The rows come from 4 hidden closed curves, with some noise, and rows from the same curve form a group. Each curve winds through 8 dimensions. The rows are also pushed far along 5 directions, which tell nothing about the answers.
In the rows, zero is written as 128.
Known rows, each followed by its group:
[145  33 164 126 117 129 103 181  79 127 142 147 144 137 143 160 104 133
 111 129  91] -> U
[ 87 159  97 163 122 127 102 142 157 147 117 159 101 109 133 110 181 116
 125 166 168] -> Q
[ 99 176 130 144 132 112 181 127 130 138 167 158 111 109  91  86 143 158
 159  86 136] -> U
[130 103 107 106 129 136 121 104 155 117 112  99 140 153 151 111 132 157
 106 132 120] -> G
[ 89 105  73 122 156 151 131 117 117 132 128  99 105 107 118  95 126 150
 127 152 156] -> U
[142 132 135 128 124 139 137 134 130  99 116 131 163 135  97 168 158 106
 111 104 123] -> Q
[149  84  95  83 174 124 156 120 122  97 152  71 136 116 151 153  82 150
 172 136 106] -> G
[124 112 130 151 118 127 106 124 118 129 131 125 105 108 112 141 134 108
 139 142 146] -> Q
[111 182 136 171 143 136  98 151 135 107  71 172 138 127 119 157 150  94
 122 152 137] -> K
[ 65  99 108 166 125 100 107 156  99 180 152 169  87 119 177  71 122 153
 122 159 165] -> U
[117  52 113 119 149  91 129 165  39 146 194 135 118  95 127 124 116 115
 155 105 117] -> K
[163  69 106  92 141 123 122 111 114 110 141  78 115 121 111 150 120 124
 129 109 115] -> U
[130  62 128 108 141 117 122 132 112 119 131 100 130 133 142 119 100 170
 152  99 109] -> Q
[137  79 131 124 136 120 135 177 112 136 158 141 138 126 153 138 122 135
 132 133 110] -> Q
[138 117 168 143  97 123 139 135 135 127 149 148 139 126 115 121 133 145
 140 105 106] -> Q
[151 118 103  90 166 144 121 122 142 129 121 100 114 111 121 158 119 141
 166 163 125] -> G
[ 96 186 178 197  84 112  63 175 142 185 111 239  82 115 137 133 164  98
 122 186 157] -> K
[104 120  81 117 143 129 138 122 150 134 124 139 139 132 171  86 136 157
  94 159 131] -> K
[168  95 127  82 138 130 148 125 124 116 131 103 162 135 120 123 121 144
 122  88  88] -> K
[127 209 163 165 112 120 165 126 141  78 109 181 169 119  84 125 159 108
 114  70 104] -> G
[120 100 111 122 108 122 164 132 121 144 191 143 136 118 122 101 161 136
 104 121 123] -> G
[ 99  96  84 108 145 145 123 121 113 166 144  99  98 105 131  79 118 155
 139 157 154] -> K
[121 132  96 144 138 115 131 130 164 112 128 117 113 135 180 135 127 129
 125 170 141] -> G
[160 152 150 128 119 133 165 125 158 120 132 125 157 162 139 146 119 129
 113 120 120] -> K
[116 152 102 120 138 140  86 119 168 130  76 111 141 149 169 118 145 131
 129 165 134] -> Q
[172  47 114  95 155 133 129 128 115 117 138  67 107 117 117 158  93 144
 149 121 121] -> K
[133 126 129 123 104 123 121 121 142 134 135 140 124 126 111 117 165 124
 104 113 124] -> U
[117 125  98 121 177  97  65 105  82 144 101  95  74 108 139 167  85 103
 190 159 171] -> K
[103 185 134 135 135 135 139  83 129 126 112 123 109  89  54 109 138 145
 186  95 152] -> Q
[121 135 108 127 133 142 137 107 129 109  98 115 144 119 104  99 138 129
 103 102 133] -> Q
[146 183 116 126 126 116 147 103 166 108 122 130 141 132 131 139 154 106
 121 123 124] -> G
[116 183 130 148 112 165 159 141 187 107 101 162 180 154 126 117 179 139
  85 136 120] -> K
[142 167 136 173 146 148  71 127 145  90  43 124 110 116 106 202 130  71
 137 171 155] -> Q
[ 88 162 116 149 148 128 101 146 114 116 109 154 127 107 115 134 153 110
 162 143 130] -> G
[112 125 124 143 127 124 133 149 126 154 162 148  98 120 136 129 132 135
 141 160 145] -> U
[103 197  99 142 161 136 160 121 113 114 121 144 136  90  58 119 168 103
 151 100 145] -> K
[115  82 138 134 132 115  96 135  96 111 138 113 127 140 131 178 119 126
 159 132 128] -> G
[151  91 118 136 156 130 126 146 131  98 121 112 112 123 126 174 114 129
 141 145 126] -> G
[124 132  97 107 140 123 110 147 127 161 135 137 133 130 166 109 147 114
 120 160 123] -> U
[112 144  93 128 150 135  98 143 146 163 108 157 114 110 138 134 161 120
 126 186 160] -> U
[102  86 188 147  83 113 105 168 105 150 139 173 162 165 178 104 113 155
 114 116  96] -> Q
[149 117 203 156  94 109  91 134  84 103 125 146 111 134  84 189 112  87
 137  84 110] -> U
[ 66 158  73 159 171  93  93 112  90 144 125 107  50  82  91 100 151 109
 207 115 194] -> K
[ 97 121  90 131 149 154 107 138 124 144 120 124  99 101 120 118 137 128
 136 176 155] -> U
[136 132 105  98 125 134 102 117 195 159 117 113 109 156 188 118 131 160
 123 188 137] -> U
[116 230 117 154 152 141 121 102 117 138  97 152  84  64  24 154 166  73
 169 128 184] -> K
[ 89  96  78 114 136 101 109 127 122 153 152 102 119 129 176  67 143 150
 151 129 134] -> Q
[120  90 137 124 137 110 113 133  61 126 136 127 131 116 138 126  90 111
 133 114 113] -> G
[119 193 124 137 130 118  72 131 146 159  90 178 109 113 131 146 165  92
 137 171 148] -> K
[136 108 133 104 126 107 124 133 115 171 152 139 122 136 159 113 105 148
 132 132 124] -> U
[ 68  54 103 104  83 108 158 124 129 157 215 131 141 135 185  31 143 205
 113 115 109] -> G
[164  96 200 154  99 113 161 159  93 111 143 174 164 154 128 154  91 124
  80  82  96] -> U
[132  82 147 146 116 132 108 173 121 143 151 143 113 144 169 161 113 124
 119 181 124] -> U
[107 149 130 146 125 115 125 128 142 143 120 142 113 140 142 134 126 139
 131 137 162] -> Q
[143  85 107  95 153 113  93 115 122 106 127  77 115 124 160 183  94 126
 176 156 120] -> G
[ 94 170 161 165  97 131 115 135 140 134 121 180 146 155 120 133 165 128
 117 136 136] -> G
[138 112 144 158 105 132  77 140 145 130 101 135 112 133 153 162 131 102
 118 176 136] -> Q
[146 123 162 126 104 145 106 135 138  91  79 144 184 152 158 145 115 113
  73 135  82] -> G
[121  98 112 143 150 109 121 115 115 122 133  85  96 130 154 140  87 137
 170 142 156] -> Q
[ 50  92 157 170  69 111 130 175  98 198 186 216 127 135 177  21 139 181
  88 134 128] -> K

New rows. What belongs after each?
[124 125 163 124 102 126 151 125 138 131 141 152 144 142 112 107 131 171
 118  89 111] -> U
[157  80 153 112  96 141 136 127 163 123 139 112 160 158 164 128 117 163
 109 138  93] -> Q
[ 95 120  90 135 153 115  89 151 125 146 120 127  98 118 147 143 147 121
 154 161 164] -> Q
[120 165 130 157 120 142 138 112 165 119 118 132 118 116 112 118 145 135
 153 143 139] -> Q
[150  72  68  64 142 123 143  81 142 122 143  52 126 124 121 119 139 152
 117  99 138] -> Q
[160  76 170 120  91 112 105 157 160 138 125 147 146 168 189 133 116 163
 104 131  89] -> Q
[141 146 153 163 137 115 110 145 120 128  95 163 109 128 132 163 104 109
 123 141 144] -> U
[106 136 168 148 109 116 115 123 114 140 128 153 113 114 103 113 121 152
 172 100 130] -> Q
[157  74 107  95 163 132 131 130  91 115 130 104 153 118 101 178 122 117
 126 118 127] -> U
[114 100 114 117 105 104 137 118 117 161 178 129  98 115 133  68 138 148
 116 102 129] -> U
[118  79 136 139 119  84  88 150  90 140 153 134 110 126 142 139 134 114
 158 110 125] -> Q
[129 116  85 131 171 112 105 126 124 117 123  72  93 130 137 164 124 111
 184 142 157] -> K
[141 167  95 117 145 137 109 138 161 126 101 128 132 129 139 130 164  96
 116 158 121] -> U
[158 114 131 127 151 112 113 147  88  99 128 113 127 124 109 181 124  81
 150 108 109] -> U
[120 146  68  97 176 165 120  84 154 120  74  82 125 118 129 136 115 136
 123 184 161] -> K
[169 129  79  97 186 142 153  92 140 102  95  71 131 118 112 166 103 121
 122 136 150] -> U
[125 133 106 133 121 129 141 135 171 132 158 113 110 149 163 124 145 138
 123 164 135] -> U
[147 128 187 143 118 117 109 141  70 112 104 153 157 119  99 141 103  92
 136  77  94] -> Q
[112 153  73 106 141 150 126 114 196 145 102 107 131 151 175 119 150 151
 105 187 162] -> Q
[121  96  80 103 177 123 154 125 106 116 157  75 106 110 128 102 104 155
 170 113 124] -> U
[130 104 135 124 139 141 107 127 134 107  91 112 141 153 136 157 112 148
 123 134 128] -> U
[123 138  61  96 162 115 125  92 166 129 108  84  98 122 126 130 153 141
 130 125 177] -> Q
[142 154 113 111 147 147 134 136 147 130 104 131 143 119 125 135 139 118
 122 149 128] -> Q
[ 70 132  95 124 136 119 118  98 117 125 140 117 106  99  97 100 153 154
 174 111 151] -> G
[109 125  98 110 155  97 140  90  92 144 157 103 103 109 118 119 108 137
 169 111 157] -> K
[139 134 128 149 150 138 143 113 134  73  97  95 144 130 108 145 113 126
 148 104 123] -> Q
[110 120 131 155 137 136 127 132  85 115 137 123  99 103  84 147 115 108
 141 126 146] -> U
[113 130 111 114 114 147 108 123 183 135  95 117 163 167 194  79 142 164
  98 158 114] -> Q
[125 113 137 103 106 135 156  96 113 127 135 124 154 118  79  92 139 150
 102  63 121] -> Q
[144  65 158 117 141 130 144 156  87 113 160 122 156 151 109 166 112 152
 151  99  97] -> G
[111 131 108 151 140 110 132 105 129 116 127  98 109 127 142 108 114 136
 158 122 148] -> Q
[155 147  72  72 140 139 193  81 157 119 149  82 164 110 100  71 164 136
 116  82 113] -> Q
[ 78 132 120 147 133 117 125 124  96 138 155 137 112 122  98 121 150 138
 167 117 152] -> G
[160 210 136 112 137 130 167  92 171 103  89 136 145 114  62 140 153 125
 123  68 132] -> Q
[120 137 160 129 114 129 132 127 109 115 115 140 172 143 109 124 135 129
 130  80 108] -> Q
[136 115 144 125 126 124 172 164 126 129 156 162 156 131 127 128 133 147
 107 101 113] -> Q
[150 105 136 107 132 148  95 154 114 130 117 116 139 142 155 154 111 102
 117 167 100] -> U
[119 103 127 133 122 102  98 159 130 150 129 170 121 130 174 106 135 143
 117 147 112] -> K
[140 141 133 136 122 139 137 141 121 155 144 140 118 114 111 131 137 102
 121 144 142] -> K
[129  81 140 112 122 141 131 125  89 106 128 120 152 115 126 131  91 134
 109 120 101] -> G
[125  76 151 131 125 122  97 142  81 157 136 130 106 119 151 134  77 131
 143 152 134] -> Q
[107  79 128 121  83 135 149 174 139 179 182 186 164 145 174  70 169 162
  57 151 109] -> U
[152 159  91 106 159 142 177 102 163 125 117 114 137 121 114 127 130 141
 113 133 146] -> U
[153 188 123 113 128 139 147 125 213 122  81 149 149 147 136 129 156 147
  86 132 131] -> Q
[159 109  55 102 191 163 114  92 144  86  81  30  95 119 123 184  99 101
 132 184 159] -> U
[ 97  99  96 116 159  91 140 131  86 151 168 136  98  89 126  77 119 160
 170 103 132] -> K
[151 135 132 129 140 125  95 143 134 111  84 153 143 130 137 170 137 103
 109 150 113] -> K
[160 106 121  87 134 164 159  94 127 122 122  85 160 126 112 131  99 137
 101 130 124] -> Q
[146 133  77 114 119 175 181 107 236 102 121  88 178 166 182  84 159 167
  70 171 114] -> Q
[130 113 119 150 142 133 117 138 117 101 108 118 124 116 105 168 135 102
 127 128 143] -> Q
[117 154 145 171 130 109 124 119  88 110 110 142 115 115  80 147 132  90
 135  87 152] -> K
[162 101 143  99 107 122 145 128 138 116 148 127 175 156 131 148 148 135
 100  97  91] -> K
[122 177  84 136 131 129 134 112 175 122 134 112 103 129 131 118 172 109
 126 148 145] -> U
[111 150 118 116 118 112 117 121 161 144 138 142 122 126 170 115 136 144
 146 159 123] -> G
